The rows of each matrix lie in a flat space through zero, up to rounding. After each matrix: how many dimensions does the smallest such space have?

[[-29  44  -4 -30 -27 -33  39 -53  24  62  26  13  40 -18  31 -14  53   5
   -9 -47  12  11  39]
 [ 44  14 -37 -13  11 -20   1 -21   8  23  12  -6  12 -23  16  14  11   6
  -47  -4 -13  13  39]
 [ -4 -37  10   1  27  34 -26  12  18  -3 -17 -26   0  -3 -30  18   2   5
   -3  23 -22  -1   7]
 [-30 -13   1   2  30 -37   1  22   6 -13 -18  10   4  40  -8  47  35   5
   10   0 -41  11   8]
 [-27  11  27  30 -45  45  24   7 -23  18  20   3 -30  33 -59  -9  25 -27
   45  19  20 -10  19]
 [-33 -20  34 -37  45 -38 -21  -4  12 -18  32  26 -27   8  47  42 -17  10
   -8 -23 -15 -23 -49]
 [ 39   1 -26   1  24 -21  -9  14 -16  -5 -15   0  25  -5 -22  22  40   2
   22  19 -16  40  20]
 [-53 -21  12  22   7  -4  14  23  11 -35  22  44  -1  44  12   2 -11   0
   33 -14  -3 -13 -23]
 [ 24   8  18   6 -23  12 -16  11 -40 -15   7 -18 -11  -1   3  13  12 -36
   12  -2  19  -7   6]
 [ 62  23  -3 -13  18 -18  -5 -35 -15 -12  12 -31  -2  -2  41 -10   7  10
  -23 -18  11 -14  14]
 [ 26  12 -17 -18  20  32 -15  22   7  12 -43  -7   6 -26 -13  27  25  -9
    1  19  -6  30  40]
 [ 13  -6 -26  10   3  26   0  44 -18 -31  -7   4   8 -34  17 -28  12 -13
    2  -8  45  29  24]
 [ 40  12   0   4 -30 -27  25  -1 -11  -2   6   8 -24  -3  30 -19   5   5
   -1 -24  28   3 -39]
 [-18 -23  -3  40  33   8  -5  44  -1  -2 -26 -34  -3 -11 -30   2   5  -7
  -31  41  10  -4  46]
 [ 31  16 -30  -8 -59  47 -22  12   3  41 -13  17  30 -30 -36 -20  -6 -46
   18  -2  14  44  19]
 [-14  14  18  47  -9  42  22   2  13 -10  27 -28 -19   2 -20  46  -5 -25
   25  33  -8  39  15]
 [ 53  11   2  35  25 -17  40 -11  12   7  25  12   5   5  -6  -5  44  23
   49  21  22  18  -3]
 [  5   6   5   5 -27  10   2   0 -36  10  -9 -13   5  -7 -46 -25  23  -6
   33  18  17  10   1]
 [ -9 -47  -3  10  45  -8  22  33  12 -23   1   2  -1 -31  18  25  49  33
   -7   9   4   9   1]
 [-47  -4  23   0  19 -23  19 -14  -2 -18  19  -8 -24  41  -2  33  21  18
    9  -5 -30  -4  -7]
 [ 12 -13 -22 -41  20 -15 -16  -3  19  11  -6  45  28  10  14  -8  22  17
    4 -30 -14  -7   2]
 [ 11  13  -1  11 -10 -23  40 -13  -7 -14  30  29   3  -4  44  39  18  10
    9  -4  -7 -13 -10]
 [ 39  39   7   8  19 -49  20 -23   6  14  40  24 -39  46  19  15  -3   1
    1  -7   2 -10  -8]]

16

[[-47 -15  -1  27 -30  32  64 -19 -16 -20  13  13 -26  26  21  -2 -35 -26
    0  42  31 -26   7]
 [-15  36  -8   9 -28  20 -57  14   4   1 -38  11 -24   6  36   7  -2   5
   28  17  -2  53 -17]
 [ -1  -8  32  -9  18   2  28  17  35   7  -5   6  -1  46 -20   6   1  -3
  -22  22 -13   0  -2]
 [ 27   9  -9  90   9  15  -2  35   2 -15  -8  10  18 -14 -24  38  -2 -10
  -27  -8  14  -4  -2]
 [-30 -28  18   9  83  37  -8 -58   2  -5  13   3 -60  18  30  -7   3  20
   17  33 -21   7   7]
 [ 32  20   2  15  37  71 -11  42  18  33 -31 -11  45 -17  26 -30  66  -8
   11 -15 -22  10  -8]
 [ 64 -57  28  -2  -8 -11  14 -20  10  20  16  -2   0 -51 -42  -1 -12  33
    1 -35  -3  -5  11]
 [-19  14  17  35 -58  42 -20  14 -19  20 -36  -3 -40  17  42   5 -13  -4
  -39  32  15  -5 -42]
 [-16   4  35   2   2  18  10 -19   6 -47   9 -11 -16 -17  -1   0  13  34
   14   9   7  -2  22]
 [-20   1   7 -15  -5  33  20  20 -47 -32  31   0  43 -15 -35  16  -1  -3
  -49 -16   4 -26  20]
 [ 13 -38  -5  -8  13 -31  16 -36   9  31  43 -36 -10  75 -14 -53  -9   6
   12   7 -10  21  17]
 [ 13  11   6  10   3 -11  -2  -3 -11   0 -36  24  13   3  -9   3 -19  33
   17   7 -12  -3  -6]
 [-26 -24  -1  18 -60  45   0 -40 -16  43 -10  13  65 -16   6  32 -17  37
  -35  34  30 -18  13]
 [ 26   6  46 -14  18 -17 -51  17 -17 -15  75   3 -16   3 -36  21 -34  59
    3   1 -12 -15   0]
 [ 21  36 -20 -24  30  26 -42  42  -1 -35 -14  -9   6 -36  41   9  -2   8
  -14 -14   8  31  10]
 [ -2   7   6  38  -7 -30  -1   5   0  16 -53   3  32  21   9  72   6 -82
  -35   0  40  29 -26]
 [-35  -2   1  -2   3  66 -12 -13  13  -1  -9 -19 -17 -34  -2   6  76  38
   26  59 -21  11  -8]
 [-26   5  -3 -10  20  -8  33  -4  34  -3   6  33  37  59   8 -82  38  13
    2  22 -23  27 -14]
 [  0  28 -22 -27  17  11   1 -39  14 -49  12  17 -35   3 -14 -35  26   2
   54 -11  11  -2  26]
 [ 42  17  22  -8  33 -15 -35  32   9 -16   7   7  34   1 -14   0  59  22
  -11  62 -19  21 -18]
 [ 31  -2 -13  14 -21 -22  -3  15   7   4 -10 -12  30 -12   8  40 -21 -23
   11 -19  61  14 -23]
 [-26  53   0  -4   7  10  -5  -5  -2 -26  21  -3 -18 -15  31  29  11  27
   -2  21  14  68 -12]
 [  7 -17  -2  -2   7  -8  11 -42  22  20  17  -6  13   0  10 -26  -8 -14
   26 -18 -23 -12  90]]

21

[[-50  22  -1  49  15  -6   8   6 -23  -8  -7   4   7  19 -26  -4  36  -6
   -7   4 -26  -2   7]
 [ 22 -14   4 -22 -29 -19  58 -15   1  -9 -29  44   6   5   6 -25 -23  24
  -34  39  -6 -30 -27]
 [ -1   4 -34  -6 -16  16  24  -4  -8 -14  21 -16  11 -25  29  22  18 -15
   25  -5 -18  -8  28]
 [ 49 -22  -6 -16   2 -15  29 -51   6  19   1  21 -17 -16   8  -7 -63  28
   -2  48  19 -48  -6]
 [ 15 -29 -16   2  14  -1  19 -14  12  20  -3   7  -4 -28  -1   9 -25  23
    3  18  10 -39   5]
 [ -6 -19  16 -15  -1 -54   7  28 -11 -29 -30  51  18  20   1  -3  12  13
  -21   5 -17   3 -18]
 [  8  58  24  29  19   7 -29   1   9  47   3  -8 -34  22 -54 -26 -30 -16
   -8 -16 -23  24 -46]
 [  6 -15  -4 -51 -14  28   1  40  11  -7 -34  17  22 -15   4  15 -17  22
  -17  -1 -14 -14  -8]
 [-23   1  -8   6  12 -11   9  11 -36  -7  -6  12  19   6   8  29   5  14
   -8  18   8 -18  12]
 [ -8  -9 -14  19  20 -29  47  -7  -7 -26 -23  64  -5  20 -27 -25 -23  34
  -30  61 -41 -54   4]
 [ -7 -29  21   1  -3 -30   3 -34  -6 -23 -23  19  10   9   8 -20   2  10
   -4  27   7 -15   8]
 [  4  44 -16  21   7  51  -8  17  12  64  19 -43 -18 -25 -34  22  -4 -14
   13 -37  -5   9 -25]
 [  7   6  11 -17  -4  18 -34  22  19  -5  10 -18  -7   7   7 -10   0 -16
    3 -28   6  36   1]
 [ 19   5 -25 -16 -28  20  22 -15   6  20   9 -25   7 -37   6  18  -6  -7
   13 -15 -10  -7  -6]
 [-26   6  29   8  -1   1 -54   4   8 -27   8 -34   7   6  38 -18  44 -55
   41 -47 -15  57  31]
 [ -4 -25  22  -7   9  -3 -26  15  29 -25 -20  22 -10  18 -18 -30  10   9
   -7   1  -5   9  -1]
 [ 36 -23  18 -63 -25  12 -30 -17   5 -23   2  -4   0  -6  44  10  -7  -2
   27   3  35  11  10]
 [ -6  24 -15  28  23  13 -16  22  14  34  10 -14 -16  -7 -55   9  -2  -1
    0 -27 -25   6 -18]
 [ -7 -34  25  -2   3 -21  -8 -17  -8 -30  -4  13   3  13  41  -7  27   0
   15  18  40   1  23]
 [  4  39  -5  48  18   5 -16  -1  18  61  27 -37 -28 -15 -47   1   3 -27
   18 -48 -18  25 -31]
 [-26  -6 -18  19  10 -17 -23 -14   8 -41   7  -5   6 -10 -15  -5  35 -25
   40 -18 -67   4  39]
 [ -2 -30  -8 -48 -39   3  24 -14 -18 -54 -15   9  36  -7  57   9  11   6
    1  25   4 -16  35]
 [  7 -27  28  -6   5 -18 -46  -8  12   4   8 -25   1  -6  31  -1  10 -18
   23 -31  39  35   8]]

12

[[ 25   2   5 -20  -2   3  -4 -14  14   2  -9  28  -3   5  20  -8  24   9
   12  11  -9  -9  10]
 [  2  41   7  11  27   1 -16  14   6   1  46   6  -3   6   2  -3  -5 -25
   -9 -16  11  15  -2]
 [  5   7  37  11  22  -3  15 -19   7   4  39   2  -2  -2  13  -2 -16 -21
   -2 -39  -8  26  -3]
 [-20  11  11  61  19 -25   3   6  14  11  14 -26   6  -4 -20  -4  22 -19
    3   3   9  -2  25]
 [ -2  27  22  19  48 -24   8  26   9  -7  29 -31   0   0 -10 -11  -6 -49
   11   6  14   7  21]
 [  3   1  -3 -25 -24   0  -3  29 -25  -1 -19 -35  19  -7 -24  30 -12  19
   12  -3   8  23 -36]
 [ -4 -16  15   3   8  -3   4   4  -3   7  26  37  -5  14 -18 -13 -18  45
  -11 -23 -11 -18   2]
 [-14  14 -19   6  26  29   4 -11  13 -16  23  18   3 -32  11 -11  37 -43
  -15  -1 -16  19  -2]
 [ 14   6   7  14   9 -25  -3  13  22   9  17  -7  -8   4  -6  12 -16  -4
   -4 -31  20  22   8]
 [  2   1   4  11  -7  -1   7 -16   9  32  -4 -21   7 -15  11  29  19 -23
   21  -7  23  10   4]
 [ -9  46  39  14  29 -19  26  23  17  -4  67 -36  13   0   0 -11  10 -48
    9  18   3  -1   7]
 [ 28   6   2 -26 -31 -35  37  18  -7 -21 -36 -20   6 -14   4  36  -7  -8
   27   9  11  15 -29]
 [ -3  -3  -2   6   0  19  -5   3  -8   7  13   6   3  10 -13 -15 -11   1
    5   3   4 -25   6]
 [  5   6  -2  -4   0  -7  14 -32   4 -15   0 -14  10   1  24   0   1 -29
  -14   4 -13   6  -8]
 [ 20   2  13 -20 -10 -24 -18  11  -6  11   0   4 -13  24  11  12 -19  39
   -5  -8  11  15  -5]
 [ -8  -3  -2  -4 -11  30 -13 -11  12  29 -11  36 -15   0  12   1  18   3
   14   9   4 -35  24]
 [ 24  -5 -16  22  -6 -12 -18  37 -16  19  10  -7 -11   1 -19  18   5 -10
   13   0  40  26   8]
 [  9 -25 -21 -19 -49  19  45 -43  -4 -23 -48  -8   1 -29  39   3 -10  -5
   22  11   6  -6 -30]
 [ 12  -9  -2   3  11  12 -11 -15  -4  21   9  27   5 -14  -5  14  13  22
    2 -43   5  29 -15]
 [ 11 -16 -39   3   6  -3 -23  -1 -31  -7  18   9   3   4  -8   9   0  11
  -43 -17   3  43 -25]
 [ -9  11  -8   9  14   8 -11 -16  20  23   3  11   4 -13  11   4  40   6
    5   3   9  -6  11]
 [ -9  15  26  -2   7  23 -18  19  22  10  -1  15 -25   6  15 -35  26  -6
   29  43  -6 -33  48]
 [ 10  -2  -3  25  21 -36   2  -2   8   4   7 -29   6  -8  -5  24   8 -30
  -15 -25  11  48   3]]

16

[[ -3   7  -1  14  20 -13 -20 -10  31  -3  -3   1   3  47  -4   0  13 -10
   -3  -2  19  -1   5]
 [  7  -3  -4  35  13  -9 -19 -32  22  -1   3  14  15  32 -12  12  21 -21
   10  27  13 -13  15]
 [ -1  -4  29 -30 -46  41  21   7  -9 -19  -3  14 -22 -45  16  48  -6   7
    5  44 -20  17  35]
 [ 14  35 -30 -14  13   1 -26  44   8 -15 -29  29 -38  25 -14   1  -8  22
  -36 -12 -15  11  -7]
 [ 20  13 -46  13  51   1 -32   2 -15 -10 -31  31  -9  21 -65  13  -5  15
  -45  11 -29 -12  17]
 [-13  -9  41   1   1  12   8  -1  16  -6  -5 -14  15  -4   8   1  -5  -2
   -3   4  11  11   8]
 [-20 -19  21 -26 -32   8  46  22 -20   9  18 -32   1 -55  44 -19  -8   5
   25 -26  12  12 -22]
 [-10 -32   7  44   2  -1  22 -18  10   3  13  -6  30 -19  18  -2  28 -27
   35  19  36  -9   0]
 [ 31  22  -9   8 -15  16 -20  10 -16  -8 -17  41 -13 -18 -22  13 -13  13
  -20  31 -38  -3   3]
 [ -3  -1 -19 -15 -10  -6   9   3  -8   4  10  -4 -13  -2  12   1   6   0
   12 -10   3  -1  -4]
 [ -3   3  -3 -29 -31  -5  18  13 -17  10  17 -13 -14 -21  29 -12  -7   7
   17 -23  -3   4 -20]
 [  1  14  14  29  31 -14 -32  -6  41  -4 -13   3  15  56 -12 -14   5  -8
  -17  -5  18   0  -4]
 [  3  15 -22 -38  -9  15   1  30 -13 -13 -14  15 -41  -9  -4  23  -8  21
  -18   0 -22  12  12]
 [ 47  32 -45  25  21  -4 -55 -19 -18  -2 -21  56  -9  27 -68  17  -9   9
  -36  35 -52 -24  13]
 [ -4 -12  16 -14 -65   8  44  18 -22  12  29 -12  -4 -68  62 -13   1  -4
   46  -5   8   6 -29]
 [  0  12  48   1  13   1 -19  -2  13   1 -12 -14  23  17 -13 -23 -28  10
  -29 -15 -10   7  -9]
 [ 13  21  -6  -8  -5  -5  -8  28 -13   6  -7   5  -8  -9   1 -28 -20  18
  -16 -26 -17   3 -31]
 [-10 -21   7  22  15  -2   5 -27  13   0   7  -8  21   9  -4  10  18 -19
   14  16  21  -7  17]
 [ -3  10   5 -36 -45  -3  25  35 -20  12  17 -17 -18 -36  46 -29 -16  14
   16 -38  -4  12 -40]
 [ -2  27  44 -12  11   4 -26  19  31 -10 -23  -5   0  35  -5 -15 -26  16
  -38 -18  -6  19  -6]
 [ 19  13 -20 -15 -29  11  12  36 -38   3  -3  18 -22 -52   8 -10 -17  21
   -4  -6 -29   2 -25]
 [ -1 -13  17  11 -12  11  12  -9  -3  -1   4   0  12 -24   6   7   3  -7
   12  19   2  -1   7]
 [  5  15  35  -7  17   8 -22   0   3  -4 -20  -4  12  13 -29  -9 -31  17
  -40  -6 -25   7   3]]

7

[[ 63  45  -6 -38 -12 -24  43 -24 -55  -3  16 -32   9  -7  20 -37  39 -35
  -76  21  39  27   9]
 [ 45  -6 -21  -7  28 -30 -15 -45   9 -21   3  -1   9  -5 -17 -56 -37 -15
   30   3 -18 -21 -13]
 [ -6 -21  -6 -11 -39  -1  34   1  -8  28  -1  -8  -6   2  -7 -31 -44  -7
   26 -17  -9 -31 -21]
 [-38  -7 -11 -54 -35 -51  -3   2  19 -50  22   8 -14 -16 -24 -17   6  25
    0   6  35 -35   4]
 [-12  28 -39 -35  17  11  64  -2  33 -61  68 -30  29 -39 -36 -34  25 -27
  -26  40  11  32  35]
 [-24 -30  -1 -51  11  -6  13  19   8  44 -24  53 -12  16  -3  13 -47  18
   46 -26 -24 -46  -3]
 [ 43 -15  34  -3  64  13 -36   5 -11  -7   6 -30   0  51  15  13 -12  50
   38  -4  10  35  29]
 [-24 -45   1   2  -2  19   5   5  -6  23  -3  15  10 -11  36 -18   4   0
    8 -20  45  21  45]
 [-55   9  -8  19  33   8 -11  -6 -36  67  52  31 -22  -3  -3  20 -10 -24
   14  10 -49 -25  27]
 [ -3 -21  28 -50 -61  44  -7  23  67 -12 -36  65   9  30   9  59 -58  10
    7   4 -35 -27  -7]
 [ 16   3  -1  22  68 -24   6  -3  52 -36  79  20  24  11 -33  13  49  27
   49  30  28 -21  28]
 [-32  -1  -8   8 -30  53 -30  15  31  65  20 -26  92 -24  58  16 -11   9
   15  -6 -11 -44  26]
 [  9   9  -6 -14  29 -12   0  10 -22   9  24  92  -6  -6 -26  -8  58  11
   28 -49 -11  -1  40]
 [ -7  -5   2 -16 -39  16  51 -11  -3  30  11 -24  -6 -28  37   0 -75 -15
   -8   1  16   8 -30]
 [ 20 -17  -7 -24 -36  -3  15  36  -3   9 -33  58 -26  37   6 -36   7 -28
  -27 -25 -22  16  17]
 [-37 -56 -31 -17 -34  13  13 -18  20  59  13  16  -8   0 -36 -10  -1 -16
   11 -30  15 -45  65]
 [ 39 -37 -44   6  25 -47 -12   4 -10 -58  49 -11  58 -75   7  -1  37  49
   60  10  43 -34   4]
 [-35 -15  -7  25 -27  18  50   0 -24  10  27   9  11 -15 -28 -16  49 -28
    3  10  18 -16  25]
 [-76  30  26   0 -26  46  38   8  14   7  49  15  28  -8 -27  11  60   3
    0  -5  26  -5  39]
 [ 21   3 -17   6  40 -26  -4 -20  10   4  30  -6 -49   1 -25 -30  10  10
   -5 -48  32  54  35]
 [ 39 -18  -9  35  11 -24  10  45 -49 -35  28 -11 -11  16 -22  15  43  18
   26  32 -22  -8 -12]
 [ 27 -21 -31 -35  32 -46  35  21 -25 -27 -21 -44  -1   8  16 -45 -34 -16
   -5  54  -8 -10 -34]
 [  9 -13 -21   4  35  -3  29  45  27  -7  28  26  40 -30  17  65   4  25
   39  35 -12 -34 -19]]

17
